The rows are grouped in 4 different ways at once. Each group adds its own fixed numbers to the row, and there is some noise. The rows also spread widely along 16 directions, which tell nothing about the answers.
Known rows, each followed by its group in each grouping:
[ 22  25  -2  13   5 -27 -11  10   5 -24 -36  12  20 -40 -24  -3  17   2
  18  25  19   7  22  -4  26  16 -14  -8  25   4]
(3) j105 (1) (1)
[-13 -20  24 -12   5   5  17   5  21  -7  -8  10  -5 -14  -7 -19  14   6
   6   5  -8  21  23  -6 -27  30 -25 -12  17  -7]
(1) j9 (1) (3)
[ 25 -13   6  -1  19   6 -18  27  -7  -1 -21  -2 -11   7 -31  -2   4  17
  -2   4  17  19  13 -23 -24  33  -5  -7   9   4]
(2) j433 (2) (4)
[ 26  14  10 -16  28   8   6  -2   3 -17 -26 -21  -7 -24   2 -17   7   3
  -9  16  16  14  -8 -21   7  -4  -6  -6  10   7]
(0) j433 (2) (2)
[ 32  20  -8 -12  16   7 -12   5  -8   4 -19 -12  -1 -15  -9   5   9   8
 -15  21  14   9   0 -14   8 -15  -6 -12  10  -3]
(2) j105 (0) (0)
[  3 -19  39  22  -8   6   5  -1 -16 -28  13  14 -27  -8  -1  15  38 -15
  24   7  23  -4 -14   2  17  -3 -10   4  19  11]
(1) j9 (0) (1)
[-11  19  11 -24  10   0  17  -7  20 -20 -19  -1  -9   3  -8  -7 -11   1
   1  16   5  -3  -4  11  -1 -10   5  -5   5   4]
(3) j433 (0) (2)
[  4   7 -23  -5  -1 -13   2  -5  10  -7 -18  -4   6 -12   2   2  -5  15
  -2  18  -1  11  -2 -12  19  -8  13 -10  -5  -8]
(0) j433 (2) (0)
[ 15  18   9  18  42  11  -9  29  19   9 -37  15  31 -14 -31  24 -18  13
 -14 -24  19  26  18   6   4  38 -27 -17   5  -1]
(0) j105 (2) (4)
[  2  -6 -13  29  12   9 -33  -7  22  23 -12  11  -7  -5 -24  19  -7  11
 -13   4  21  10  -1 -31  20  -5 -10  14   2 -15]
(2) j105 (0) (3)
[  6   4   4 -30  46 -20  30  16   6 -19 -34 -13   5  22 -17  11 -18  13
   6   1 -22  -1   2   4 -27  20  13 -19 -17  11]
(3) j433 (1) (4)
[ 16   5 -19 -37 -25  14   6   9   1 -11 -27 -38  28  18 -12 -48 -10   0
 -43  13 -16  26  14 -17  -6 -39  -9   4  43  11]
(0) j9 (0) (3)
[ -2  16  -1 -25  26  11  26  -4  26 -10 -12  -9   3  15  39 -16   8  58
 -11  13 -29  -1   8   6 -48  -2  29 -43   6 -37]
(0) j105 (1) (2)
[ 22   2 -12   4   6  -3 -11 -12   4   8  -1   3   6 -36 -19  -4  -3   3
 -13  11  30  -1  12 -28  24  -4  10  20   4  16]
(2) j433 (1) (0)
[ 20  17 -20   2   3  10   4 -11  16  10  21  -4  17   4  18  15  30  18
  -2  10 -21  -6  -6 -26 -22  -8  19 -27   1 -12]
(3) j9 (0) (0)
[ -4 -25  -2  -7   6  -1  12 -23   0  -3 -13   1  15  14 -10  -7 -21  -7
 -10  -4 -29  -5  13   7   5  -9   2  25   3  13]
(2) j9 (2) (3)
[ 12  21   9 -20  29  -8  19   0   2  -1 -24 -20  15  17  -8  21   0   7
  -6  -5 -17  -7  -7  16 -28   3   3 -24   7   5]
(0) j433 (1) (1)
[ 27  13  -3   2  -8  11 -20 -10  -8   4 -10  -4  15 -10 -17 -10  -4   0
 -19   7  22   8  10  -4  12 -11   3  14  27  12]
(1) j105 (2) (4)
[ 31  23   8  29  35  30 -12 -19  18  -5  -9   6  38  -4  18  -6   3  23
 -10 -12   4  -4   5  10  -1   2  -5  -6  32 -15]
(2) j433 (1) (1)
[ 48   1 -28  -8   5   4  -2  11 -21   3  12 -19  19 -21  13  21   8  14
 -18   6  10  19 -11 -32  28  -5  17 -23 -31  14]
(1) j9 (0) (3)
[ -5 -27   6   5 -13 -10  12  22 -10 -20 -12 -14  14  20  -6  12  -7  -6
  -2 -13   4  21 -18   3  26  -8  -8  -1  -7  17]
(2) j9 (1) (3)
[-19 -11 -18 -11 -16 -24  12  -6  -3  19  -3  13  -7  10 -15  32   2  18
 -11   7 -32 -15  22   6  -2  -6  21 -11  -3 -14]
(1) j433 (0) (3)
[  7   1  -7 -10  24  -3  -2  14   0 -10 -34  -2   5   7  -7   5  -7  11
   0  12  -9  19   0   3   3  -6 -16 -19   1 -20]
(3) j433 (1) (0)
[  4   4  11   6 -20  38   5 -12  22 -35  39  14  12  16  36 -19  -3  18
  18   7  39  16 -31  17  -9  -1  21 -14 -12   1]
(1) j433 (1) (0)
[  2  -7  10  18  24  16   6  -9  27 -25  11  26   2 -10  13   8  -5  10
  25   7  16   4 -11   3   9  21   4  -4 -22  -3]
(0) j9 (0) (0)
[  7 -13   0  17  26   6   9  12   3 -10 -10  17   6  -3  -5  14   3  16
 -10  -8  -5  -6  18 -10  14  -3   4   4   7  -4]
(0) j9 (0) (0)
[  8  -5  19  -3   0  -1  12  17 -22 -19 -22   4  -9   5  -5  -5  31  14
  -5  14 -18  -7  26  12  -6 -11  -5 -13  40 -11]
(2) j105 (0) (2)
[-13   7  11  -4  -4 -14   1  -7  15   4  -9  -5  -9 -15  -6  11  -8  12
  -3   2  27   4  -7   5  13   7  13  -4  -2   3]
(2) j433 (1) (2)
[ 13   4  -2  -5  10  -3   1  -1  -5  -5 -16  -2   5  -6  -6  13  11   3
  -9   6   0   5   3  -3  11 -17  -8  -9  10  -5]
(1) j9 (1) (1)
[  3   2  42   6  35  23  17  23   5 -29 -18  -7  -4  -6   4  13  -4  -9
  -1 -19  39  24 -33   9  21  -1 -27 -11  -6  12]
(0) j433 (1) (2)
[  0  40   2  -7  14   2  16  -8  21 -11 -23   6  -2 -33   0   5  14   4
 -19  10  17  -2   2  -7  31 -28  -3 -10  15  -5]
(2) j433 (2) (2)
[ 12  -8  -9   9  11   2  -4   5   8   6  -3  -2  16  17 -10  22  -7  15
   2  -2  -7   5  -5  -8 -11  18   8 -10 -15   5]
(0) j105 (0) (3)
[ 13 -14   9   0  19   6  -6  12  -5   1 -18  -8  11   8 -12   0 -22  16
 -12  -8   1   8  13   3  -4  16   4   1   3   8]
(3) j105 (0) (2)
[  4  18  -6  -5  12  12   4  11  25 -13 -18   1  14 -16  12 -13  -7  23
 -10   9   4  29   1  -1  17  -2  -9 -27   8 -23]
(3) j433 (0) (4)
[-10  -3  35  -3  15  14   9 -19   5  -7   1  15  -4 -24  25  -5 -13  25
  -7  -6  19  -4   6  39   9  10  14  -2   7  -8]
(0) j9 (1) (2)

New rows, each followed by its group in each grouping:
[ 36  11  -1 -17  25  17  -6  -6 -14   6  -8  -5   3  -9   5  -2  12  20
 -15  17  -8  -3  15  -1 -19  -2   5 -14  17  -9]
(0) j9 (0) (0)
[-10  17 -15 -25  -1 -32  22  17  18  -4 -28  -1   7 -17 -37   9 -13   2
 -12  10   6   3  21  -9  14   4   6  -8  -1  17]
(2) j433 (0) (0)
[-13  -3 -15   4 -17   1  13  14  12   0   6   9  12  15  10  14  17  26
 -16  -5 -11   5   6  -6  -3 -20  13 -23   8 -20]
(2) j9 (1) (0)
[ 22  -7   7  12  -9  24  -1  26  -4  -9  14 -19  13  25   3   1   2  22
 -22 -16  28   8 -13 -19 -10  -3  26  -4   9  23]
(0) j105 (0) (2)
[ 10 -10 -14 -41 -16  -5  -4   4 -15   5  -9  -1 -12  19 -26  -7   5  12
  -3  32 -16   5  15  -1 -43   2   7 -13   3  -1]
(0) j433 (1) (3)
[  7  -3   2 -30  -4   0   5 -26   8  11  -6 -13   0 -26 -12 -34  -9   4
 -18  21   0  -2  21 -11 -16  -2  13  17  18  15]
(0) j105 (1) (2)
[-11 -18  21  -4 -11  -6  -6  13  -7 -18 -15  27 -21   4 -30  -5  11   1
  21  22  -3   5  26  18 -13  20 -15  -1  25  -7]
(3) j9 (0) (4)
[  4  20 -20 -13   2 -23   3 -13  11  10 -14   4   8 -14 -21  24  -5   2
  -1  18  -8  -6   4   1  15   1   8 -10 -12   3]
(2) j433 (0) (3)
[-10   4  10  19   5   4  12  -4  17  -9   3  11   4   4   8  20  13  13
  -6 -13  13  -4  -7  -6  11 -10   9  -2   6  -3]
(1) j9 (1) (3)
[-22   8 -12  -9 -14 -19  17 -24  17  14   2  -1   8  -8   8  20 -18  15
 -12   1 -14 -11  -1  20  22 -12  29 -10 -11  -7]
(2) j433 (0) (2)
[ -3  15  17   9  29   0  19  14  35  -8 -30 -12  17  -2 -10   6   6   7
  -2 -10  -5  12   1 -10 -11  16 -21 -19  23  -2]
(0) j105 (0) (1)
[ 11  15  -1 -12  36 -21  11   7  -2  -5 -47 -21   4   2 -16  24  -5  -4
   0  11 -24   8  -8   5  14  -7 -17 -19  -3  -6]
(2) j105 (0) (4)
[ 24   9   3  -3  28   7   3 -15  -6  15   2  -1   2 -20   9  25  16  13
 -10   2 -11 -10   8  -5  -3   3   7 -16  -3  -6]
(1) j9 (0) (2)
[ -3   7  -6  -3 -19 -23 -10 -18  15  28   1  -2   8 -22 -22  12   7  -1
  10  14   2   2   9  -2  -9  22   1  -6   8   3]
(2) j433 (1) (0)
[ -6  -3  15 -19  29  -4  30 -11   9  -8 -10  38  -8 -48  -6   2  15   5
   3  16 -15 -11  36  14   0  10  -9  -9   4  -8]
(0) j9 (1) (1)
[ 12  20  -4 -32  32 -10  10   8  16 -21 -31  20 -16 -24 -17  -1  10  20
  18  38   0   9  19  -1 -21  29  -4 -35 -10 -12]
(0) j433 (2) (1)
[ 25 -27  25  32  18  25 -17   0  -6 -22  10   5 -16   1  15  -5  15  19
  15   4  26   6 -15 -11   4  15   3   2  10  -4]
(2) j433 (0) (1)
[-11   5   9  10  -1   6  -2  -6  16  -1 -16   8  -9  10 -28  14  13 -17
  -4   3   9   1  -9  -8   5 -23 -21  10  23   2]
(2) j105 (2) (1)
[-15  11  15 -25   1   8  28   8  25 -25 -10   0  -3 -14   8 -17 -12  19
 -14   6  22  15   1   4   9   0   9 -12   2   6]
(0) j9 (0) (3)
[  2  10   7 -25  20  13  17  -1  -3 -33  -7  26  -2   3  11   1 -16  22
  -1  13  11  -3  -1  38   8 -17  15 -17 -13  -7]
(3) j433 (1) (1)
[ -4   1   3  19 -15 -12 -17 -36   9  10   6   9   4 -14   5   9  -2  14
   8   8   4 -13  10  13  15  10  22  10  12  -7]
(1) j9 (0) (2)
[-24  -9  -6   2  -6 -20  14  15  21 -20 -17   5  -3  33 -16  10  -8  18
   7   4   2  -1  -2  -3  -6  -6  19  -2  -5  -1]
(2) j105 (1) (0)
[ 22  15  -6 -12  -3 -10 -18  13   1  17 -32  -7   8 -19 -36 -21  20  19
 -16  17   1  10  49 -22 -29  25 -10 -11  51  -4]
(2) j433 (2) (0)
[ -1 -12  22   5  15  -2  13   8   5 -33  -7   4  -7 -14  23  -3   5  16
  22  10   8  16  -8   7  17  17   0 -20  -4  -9]
(3) j9 (0) (0)
[ 22 -18  -7 -14  10   2   9  21 -13 -16 -14  -6  28 -10  15  -3 -15  15
   0   3  -7  37  -2  16  21  15 -12 -32 -26  -3]
(2) j433 (1) (3)
[-15 -12  12 -15 -18  24   9  -5  16  -4   1  15  17  10   5 -34 -10  22
 -11   2 -12  15  25  30 -30   9  -5  -9  28 -15]
(0) j433 (1) (3)
[ 15  17  23 -30  29  -8  16  11 -30  -8 -24  -6 -18  -5   4  23  10  22
 -11   4   8  -8   7  25  -6   2  14 -27   4   1]
(2) j9 (2) (0)
[ 12  -4  15 -10   8   6  14  -7 -16  -4 -16 -20   7  13  -1 -10   2   6
 -26  -8 -11 -10   4   4  -9 -22   8  12  35  11]
(0) j433 (1) (3)
[  9   3 -14 -18 -26  20 -21  -6   7   7  11  10   0  -1  -5 -10  -5  13
  -2  27  12  18   1   9 -13   3   4 -17  -4 -11]
(0) j433 (0) (2)
[-20  37  26  -7  16 -13  23  -7  33   4 -38  -6  29 -35  -8   0 -17   2
 -17 -20   5   8  19  26  18  18 -14 -11  31   5]
(3) j433 (2) (2)
[  4  28  -2 -12   6 -12  13 -12   1  -8 -22  14  -5 -18 -15  20  30 -13
   6  24 -17  -8  10   5   9 -18 -16 -18  11 -10]
(1) j433 (2) (2)
[-15   3  16 -19  -3 -23  13  -1  12   6 -20   0  -4 -28 -17   3  -3   8
  -5   3  10  10  19   7   4  28   0  -9   7  10]
(2) j9 (2) (3)
[ 19  13 -19 -37 -21 -13  -5 -12 -12  37  12 -14   8   0 -17  20  -1  18
 -21   8   1  -8  11  -5 -34  16  41 -13  -8  24]
(0) j9 (2) (3)
[  3  -2   0 -29  -9  -3   7  -2  -6 -10 -13  -6  10   0 -12 -10 -15  -7
  -2  15  -3  13   2  17   0  -7  -4  -6  -3  10]
(3) j433 (1) (2)
[  9   6  19  24  11   2   1  19   3 -21 -28   7  12  -7 -14   4  30  -5
   7   1   4  12   6  -8  11  -2 -35  -8  36  -4]
(3) j105 (1) (3)
[ -7   0   6  -4 -15  -5  24  22   8 -29 -18   3  10  12  -8 -11  19  11
  -5   4  -8   7  15   2  -5  -9  -2 -15  29   2]
(2) j105 (2) (1)
[ 11 -13  -8  -3 -26  -3  -5   7  -1 -10   9  12   4  -6 -14  -1  14   4
  13  22   2  10  11  -8  -5  19   4  -8  -1  10]
(0) j9 (0) (3)
[ 13  -7 -16   2  47   0   0  24  13  13 -21  -2   0  -9  -5  30   0  33
 -22  -8  -7  14   8 -37   2   9   0 -27 -15 -18]
(3) j9 (0) (1)
[ -7 -19   5  -9 -16 -14   8 -14   0   4   4   5 -10 -22  -2  -5   1  12
   2  14   4   2  11  -3   5  16  19   3  -4  10]
(2) j105 (2) (3)
[  6   0  -1   6 -11  10  -3  14  13  -8   1  -5   8   6   1  -3  13  11
  -2   5  10  18  -2 -13  -3   0  -4 -16  13  -4]
(2) j9 (0) (0)
[ 16   2   1   8  22   5   3  14   2 -15   1  25   1 -25  11  12  16  29
   7  10   8   4  16  -7   9  18   8 -24  -6 -13]
(3) j9 (0) (0)
[-36   4  18  -8 -13 -16  16 -17  25 -13 -23   5   1 -15   3 -17 -10   2
   7  12 -10   6  13  28  17  -2 -10  -1  30 -15]
(3) j9 (0) (0)
[  7  -2 -11 -20   0  -7  17 -17   4 -22   5  11  11 -12  14  -3  -9  13
  10  22  -4  -1  -1  16   9  -3  25 -10 -23   5]
(0) j9 (1) (1)
[ -8 -14  12   0 -14   4  -1  -8   5  11  -1   1   5 -17   4  -6  -5  11
  -7   3   0  16   8  16  11  11  -7  -6  12  -6]
(2) j105 (0) (3)
[ 13 -20   1  -9 -12 -12  -6   9 -24  -7 -14  -8  -5   5 -24   3   2   1
  -7  11   1   4  15  -4   6  -3   2   6  17  12]
(1) j9 (0) (1)
[-14   8  17   0  -9   9  16   3  14   9  11  24  -2 -12 -11   9  26   7
  -6  -2   6  -5  20   1 -19   7   1 -11  23   1]
(3) j105 (2) (0)
[ 13  13  15  -5   1  19  -5 -24 -10  12  -4   6  14 -20   2   5  15 -13
 -14   5  -6   0   6  27  11 -24 -25  -3  27  -9]
(2) j9 (1) (2)
[ -8 -34 -10  25 -36  19  -6 -19  25  12  35  -4  27  17  18 -15 -11  21
  -8 -11  -1  11 -10 -11 -11  -1  26  10   6   2]
(0) j105 (1) (1)
[ -1   6  10 -13  -1   6   5 -10   1  10  -5 -13  -2 -10   3   9 -10   3
 -18   0   9   8 -13  15  17 -14  -1 -10   7   0]
(2) j433 (0) (1)
[-17 -13  11  16   1 -18  -2   6  10 -24 -24  20 -14  14 -13   8   3  23
  21  15  -2  -3  15  15   0  14   4  -7  15 -19]
(1) j105 (0) (1)
[ -8  14 -18 -10   3  -5  11 -13  18 -13  -1  10   1  34  -8  37  -1  -2
  12  16 -16 -13 -24  10  -3 -25  12 -15 -26  -4]
(2) j9 (0) (1)
[  1 -33  30  18  19   0   2 -22   1  -6  -2  13 -20 -31  -7 -11  19  -9
  17  11   3  -6  12 -16   3  14 -12  28  22   3]
(0) j9 (1) (0)
[ 14   1 -25 -14 -15   7 -10   6  24 -25   6  19   0   5 -32 -23  -9   4
  10  36  41   9   5 -31 -10  -1  17  13 -18  23]
(2) j105 (1) (0)
[ 21 -19  22   4  31  27 -16  20 -21 -10 -17  -2 -13  18  -2   4   1  17
 -12  -4   8  11   2  -1  -8  -1 -12  -5  13  -8]
(3) j9 (0) (2)
[ 10 -19  21  16  33  12  24  20   8 -15  -6   9  10 -33  -3  14  11 -17
  14  -6   2  25  -6 -13  23  21 -37 -12 -14  10]
(0) j105 (0) (0)
[ -2  -9  -1  -1  -6 -25   1 -18  -3   7  -7   1   7   8 -20  27  -2 -10
  20  11 -16  -8  -6  20  -3   8   2  -3  -9   9]
(2) j105 (1) (1)
[  2   2   4  -1  -6   5 -11   8  17 -18 -20  18 -13 -21 -22 -24  11   4
   8  27  26  21  17 -16   1  10 -17   1  26  -7]
(0) j433 (2) (0)
[ 22  -2  -7 -23  22  33  12  -2 -10 -11  -3  -3  -7  47  12  -7  25  20
 -13  20 -47  -9   3  -3 -48 -37   1 -22  19 -29]
(2) j433 (0) (0)
[  3   0  12  -5  31  17  29  26  10 -18 -18   6   5  -2   7   7  12  14
  -9  -3 -17  13   5   1  -3  -4 -18 -30   2 -15]
(0) j105 (0) (2)
[  1   8   2 -36  12 -24  11 -15  -8  13 -26 -11  -8   5 -21  21  13  -6
   3  21 -33  -8   6  12 -23  -2  -8 -17   2  -3]
(2) j9 (1) (3)
[-12 -18  27   0  10   0  16  -2  18 -16   6  13 -10  -9  -3   1  -5   6
  21  -3  17  10  -4   4  -8  39   7  -2 -15  15]
(2) j9 (2) (4)
[-11   0  -1  -2 -30  18  22  32  35 -31  25  26   0   4   2 -22  22  36
  -6   8  28   7  21 -25 -25  12  30 -18   9   6]
(0) j9 (0) (2)
[  5   1  17  15  10  17  21  29  -4 -30   0  -3   7  31  13  20   9  21
 -14 -21  19  -2 -20   3   3 -23  20 -13   2   8]
(0) j105 (1) (2)
[ -6 -13  16 -14  17  -7  25  11   2  -6   2  10 -33 -29   0   7  16  22
  -3  12  16   1   3 -18  -3   8  20 -10  -9   1]
(0) j105 (1) (4)
[ 11 -10  -5  11 -15   2   4  13   4   2   9   6   4 -20  -6   0  28  16
 -10   8   4   7  17 -30   6   5   4  -9  14   3]
(2) j105 (0) (3)
[  1  27  20  19  14  27   8  -2  17   4   5  -8   5  11  18  21  15  24
 -36 -28  24 -11 -16  -7   7 -26  15  -6  28  -1]
(2) j9 (0) (3)
[  4 -23  -3   9  -3  -5 -11  -1  -4   8 -11   2   9  -4 -16   4   0   2
  -6   1  -8   7  15  -7   7   2  -8   8   9  -1]
(2) j9 (1) (2)
[-10 -22  -2 -14  11   7   4 -12  14  19 -12   7  -3 -29  -6 -12 -17  10
 -22   3 -10  19  23  -6  10   5 -11   0  -1 -12]
(2) j433 (2) (2)
[ 13  13 -20   0   9  18  -6  32  17 -20 -19  17   9  36 -27   5  16  15
  -8  11   1   9  10 -20 -24 -18 -11 -19   8 -13]
(2) j433 (1) (2)
[  5   7   3  -9  19   6   5 -16   2   1 -16   3   3   0   4   9  -4  12
  -7   8  -9   1  -1  13   2  -7   0 -10  -3  -8]
(2) j105 (2) (3)
[ 11   3   2 -10  -8  27   3  -7   1  19  12  11  20 -29 -22   3  -4 -21
 -36  -9  17   8  14  -4  25 -19 -19  15  11  25]
(2) j9 (0) (3)
[  2  -3   1 -10  16  12  21  12  16 -17   0  19  -2  -8  -3   5  16   3
   2   7   1  10   7 -15  -4   3  -8 -15 -10   1]
(2) j9 (2) (0)
[ 13  15 -16   8   3  16 -18 -21  15  17 -10  -3  20  -6   6  -2   2  12
 -20  11  -5   7   1  -4   8 -28  -6  -5  16 -23]
(2) j105 (1) (2)
[ 26  16   3 -35  23   4  20  -2  -8 -25 -19  -9   4 -11   5 -11  -2   6
  -5  23  -8   0   4  12   3  -8   4 -19  -5   7]
(2) j433 (0) (2)
[ 18   4   0   2  11   2 -11  14  -5  11  -5   6   1 -18 -17  19   7  11
 -11   1  12   9  11 -12   6  12   0 -11   6   1]
(3) j9 (0) (4)
[ 12  -3  -2  -6  23   4   6  16  -5 -12 -21  -6   1  21  -6  21  -2  12
 -10   0  -9   4  -7  -1   0 -11  -1 -15  -2  -5]
(0) j9 (0) (1)
[ -2 -12   9  15  13  -1  25  -8  12 -17   2  23  17 -19  -9  -1  -2   0
  -1  -9  -7 -17  22   1  21   4   9  16  13  18]
(3) j433 (0) (1)
[ -4 -29  19 -21  -7  27  11   3   3  -3  16   5 -19   6   2 -27  12  13
 -11   6   5  12  14 -11 -36   4   3  -1  15   2]
(2) j9 (2) (0)
[ 32   0   3 -18  37   9   2   8 -14  -4 -24 -17  -1  -3  18  -1   8  31
 -11  15 -18  13   3   4 -10   0  -3 -34   5 -22]
(2) j105 (0) (1)
[-16   0  -9 -10 -29 -14   9  11   3  -6 -11  11  -5   9 -20   8  20   2
  -2  19 -16   0  16   3  -3 -18  -2 -11  23 -11]
(0) j9 (0) (0)
[-12   1   7  -9   7 -20   1  -5  15  21 -22   5  -2 -22 -26   7  -8  19
 -10   4   4  -4  27   5 -12  21   7  -1  16  -1]
(0) j105 (1) (1)
[ 11   0  14  14   4   5  -6 -16 -19  21   4  -1   7   9  -5  38   9  -1
 -10 -14 -10 -18  -6  25   5 -10   2  -3  19   0]
(2) j433 (0) (1)
[  7 -28 -10  14 -50   2 -11   4 -15   5  24   2  17   1   0 -14  -1  22
 -15   2  13   3  19  -1  11  -2  32  11  20  12]
(2) j105 (0) (0)
[  3 -22  -2   3   9  12  -5  -7   2   3   3  21 -12 -20   7   7   2  14
   9  17  -5  20  -1   0   6  12  -4 -13 -17 -21]
(0) j105 (2) (4)
[ 16   3  12   4  23  -5   6  18   0 -24 -20 -12  -1  -8   1  16  23  -4
  12   6  10  20 -23 -18  12  -2 -21 -23   1   1]
(3) j9 (1) (1)
[  8  -6   5  -1  19  -9   3  -1 -14 -15 -21   7   3  -2  -1  10   3   5
   7   9 -10  -3   7  11  12  -7  -2  -2   6  -7]
(3) j9 (1) (0)
[ 11 -10  -1 -20  16  -1  -1   4  -4  -8 -19   9  -3 -16 -12 -16 -12  19
 -11  16   7   6  28  -2  -4   6   7   5   6   0]
(0) j9 (1) (0)
[  9  32  11 -17  12   0  17 -17   5   6 -14  -5  11 -26 -19  12   6 -25
 -12   5   5  -3  -7   8  11 -18 -14   2  16  16]
(0) j433 (1) (4)
[-11   7  -2   3  11 -10  15   9  16   4 -18   0  11   2 -18  33  -1  -7
  -5  -8 -10   4  -2  -2  10  -4 -13 -10   0   0]
(0) j9 (0) (0)
[ -1 -11  13  10 -16  27  -7 -11  16  11  22   5  16 -20   7  -5  -7   1
 -18 -15  35  25  -5  -4  16   2  -8   7   5   9]
(1) j9 (1) (3)
[  3   8  -5 -10  -3  -1   7 -27  16  22  -7   3  32 -11 -20  -3   3 -12
  -4   5 -34  -2  23   6 -21   8 -13  -3  23   6]
(3) j105 (2) (1)
[ 22  -2 -11  -3  -3  19   4  16   3 -22  -4  -5  11  13 -11  -1  13 -16
   2  18  -2  21 -16 -20   7 -24 -22 -11  -8   8]
(2) j105 (0) (2)
